The groups are shells around one centre, one inside the other: the same stretched ball of 7 dimensions in 8 sizes.
In the rows, zero is written as 128.
Some rows, each with its group after it:
[161 156 147 103  83 168 165 126  83  60  91  62 185] | Z779
[137  91 120 134 134 160  81 160 130 123 107  98 123] | Z763
[136 130 111 110 200 162 115  73 144 151 122 105 155] | Z779
[144  98 102 140 120 168  65 181 119  98 109 100 127] | Z757
[132 142 164 138 146 122 144  81 113 133 119 116 157] | Z826
[143 133 161 130  76 120 142 160  99 104 113 130 123] | Z763
[124 106 124 139 121 124  76 174 157 111 125 117  74] | Z826
[113 112 139 159 123 129 120 129 127 135 136 139 150] | Z763
[139 106 176 136  87 121 129 160 105 121  99 111 113] | Z779
[141 106 130 129 126 126  89 169 129 141 120 146  85] | Z826
[130 115 138 132 192 111  75 111 163 160 123 125  69] | Z341
[150 120 160 129 106 131 138 141  86 140 107 141 139] | Z367
[120 140 108 183 167 105  76 117 121 155 169 209 132] | Z666
[ 93 104  89 195 183 103  30 144 177 161 179 194  84] | Z341
[100 164 132 159  99  87 143 127 149 109 177 182 123] | Z666
[103  92 123 162 151 131  80 137 163 142 139 125 115] | Z460
[139 109 110 123 198 140  75 116 147 175 126 144 100] | Z757
[126  88 115  97 136 144 113 165 163 172 125 144  82] | Z666
[138 163 132 120  78 147 163 131 106  68 126 106 174] | Z460
[111 108 108 132 132 125 117 152 153 173 158 190 109] | Z460
[130 109 135 165 130 130  76 149 121 113 120 118 122] | Z763
[122  89 132 108 144 131 108 152 168 166 120 128  74] | Z779
[ 91 134 127 179 128 112 131 107 140 139 173 176 166] | Z367
[132 151 154  88 108 121 188 110 137 133 127 132 126] | Z757
[109 128 123 151 157 139 135  87 133 154 151 149 179] | Z826
[106 155 153 154  86  97 154 125 136  96 154 145 136] | Z779
[157 137 138 109 141 174 149  93  87 119  97  89 196] | Z460
[122 125 121 119 179 128 134  92 144 196 149 181 132] | Z460
[142 150 144 103 106 165 184  97 101  99 110  87 200] | Z763
[145 104 151 126  42 152 134 201  93  81  95  95 136] | Z666
[145 152 110 136 196 153 102  69 114 132 129 123 175] | Z757
[125 146 147 151  83 124 132 141 119  69 128 104 146] | Z826
[116 109  93 160 159 132  47 155 165 120 146 135  94] | Z779
[145 109  83  97 150 186 102 147 135 133 119 114 142] | Z666
[164 106 153  83  73 177 167 165  83 115  77  86 159] | Z341
[118 139 123 179 190 111  72  87 139 138 151 149 133] | Z757
[143 102 146  88 130 182 152 115 125 125  83  50 163] | Z367
[148 142 113  99 150 158 142 107 115 144 125 138 158] | Z763
[105 146 153 138 167 125 176  42 138 162 147 136 190] | Z341
[135 154 130 105 123 132 178 105 113 154 144 176 161] | Z460
[121 151 141 108 142 123 183  80 134 167 147 165 157] | Z826
[140 181 146 131 113 134 181  79  85 103 136 139 205] | Z757
[105 138 122 147 197 120 133  57 150 187 164 178 160] | Z779
[101 126 149 181 167  80  91 103 155 162 159 176  97] | Z367
[128  85 166  98 115 140 144 145 149 149  94  84 100] | Z367
[147 131 101 128 123 157  98 154 113 106 126 130 141] | Z763
[148 149 105 103 183 148 125  90 125 158 134 154 145] | Z367
[144 168  93 131 166 173 125  76 103 102 137 119 214] | Z666
[153 152 109 108 139 180 148  97  94 110 118 110 206] | Z460
[133 140  74 142 189 162  81 102 132 135 150 150 165] | Z757
[103 120 101 123 165 127 106 121 190 153 158 148  97] | Z367
[119 147 172  93 116 136 216  70 137 132 119  94 173] | Z341
[136 104 148 110  90 131 144 170 119 150 116 149 107] | Z779
[169  90 158 107 106 164 100 173  96 104  61  56 112] | Z341
[121 103  99 157 122 153  93 161 120 137 144 160 154] | Z666
[131 152 137 112  68 139 173 145 117  85 130 120 156] | Z826
[131 163 141 118  88 153 202  96  94 101 133 123 219] | Z757
[145 143 137 134  67 167 151 144  81  59 108  84 200] | Z367
[113 139 125 127 126 116 126 130 163 119 147 137 106] | Z826
[140 114  80 125 173 152  53 154 153 135 133 138  93] | Z341
[132 146 153 147 133 126 144  92 101 127 128 133 172] | Z763
[158 127 159 111 141 167 157  87  80 135  88  88 195] | Z341
[143 108 132 103 103 141 131 169 121 145 115 143 107] | Z460
[110  78 133 153  92 123  91 197 148 137 132 145  87] | Z666

New rows. What belongs after each?
[117 154 100 136 160 140 124  92 145 125 158 146 163] | Z763
[136 158 151 115  78 143 172 122 112  67 115  82 169] | Z460
[138 161 153 122  89 119 163 125 110  95 127 128 143] | Z763
[122 164 147 141 121 119 154  91 123 101 140 124 164] | Z763
[123 113 105 117 115 127 108 178 157 145 147 171  82] | Z367
[128 113 143  95 151 164 177  83 127 172 115 113 180] | Z666
[135 137 135 111  87 161 177 127 102 108 120 115 190] | Z763
[122 153 161 143 118 127 180  79 100 128 135 137 197] | Z757
[151 128 158 103 132 151 139 111 117 109  88  66 139] | Z763
[130 162 153 137 145 104 148  83 119 139 141 156 142] | Z460
[140  97 124 111 112 135 101 186 137 144 118 144  78] | Z757
[153  97 127  80 140 174 142 136 118 169  97 116 139] | Z341
[115 139 152 131 120 127 150 103 145 104 128  96 145] | Z763
[144 145 112 139 116 173 137 116  82  98 126 121 216] | Z367
[117 129 150 146 150 103 106 112 153 131 133 126  98] | Z763
[122 120 130 184 133  89  51 167 135 126 147 174  71] | Z341
[143  86 111 128 129 162  73 179 128 127 107 110 109] | Z779
[133 136 150 125 143 145 163  81 105 147 121 126 186] | Z826
[149 131 176 109 103 125 172 122  91 145 104 134 141] | Z367
[118  98 120 135  61 138 105 212 147  91 129 120  96] | Z341
[145 109 145  85  69 142 146 190 131 112 101 107  88] | Z666
[108 163 121 148 140 106 127 101 156 113 165 154 130] | Z757
[109 105 121 170 127 112  84 161 142 147 153 176 105] | Z826
[148 118 105 151 176 161  56 123 114 115 114 104 145] | Z757
[142 133 111 100  84 158 136 170 126  89 121 112 131] | Z757
[112 156 105 193 171 121  87  85 122 121 170 169 178] | Z341
[164 121 118 111  95 185 113 166  89  74  89  72 163] | Z757
[117 114 167 129 136 111 142 110 146 156 123 126 112] | Z763
[135 110 138 135 146 131 112 129 118 163 123 151 126] | Z763
[130 146 113 169 134 143 109 113  97 110 146 152 190] | Z757
[142 161 107 128 163 167 118  80 118  89 125  88 190] | Z367
[107 101 108 151 190 135  74 112 171 162 145 136 115] | Z826
[117 134 112 177 136 138  76 127 134  79 141 106 153] | Z367
[139 151 131 152  77 130 129 156  90  83 135 146 158] | Z779
[153 111  98  87 165 173  95 140 142 139 106 103 112] | Z341
[113 102 157 145 121 112 133 135 133 167 134 159 119] | Z779
[142  99 140  85 133 183 141 122 138 117  82  41 149] | Z666
[ 95 120 143 172 146 102 104 111 162 135 152 138 118] | Z460
[ 86 109  76 175 189 115  62 127 186 181 192 210 107] | Z341
[139 156 132 123 103 122 143 135 113 110 136 152 133] | Z763
[111 122 101 188 177 129  56 115 141 131 157 152 142] | Z757
[153 137 145  96 146 154 139 101 121 115  96  77 142] | Z826
[139 140 132 155 122 129 113 131  96 117 133 151 154] | Z763
[110 135 126 123 159 140 132  87 170 119 136  93 142] | Z367
[111 108 185 121 104 111 162 124 152 136 112  97 108] | Z367
[104 132 175 133 142  94 178  77 144 183 146 166 134] | Z341
[131 119 149 149 113 127  91 149 133  82 108  79 109] | Z826
[116 112 102 121 165 170 106 109 167 121 127  82 150] | Z666
[137 107 172 166  82 112  93 175 102  92 102 105 104] | Z341
[139 149 140 119 151 123 118 105 139 112 120 107 112] | Z757
[109 149 108 168 185 120 109  74 137 158 172 184 167] | Z460
[143 120 185  86  58 128 196 156 109 126  95 110 120] | Z666
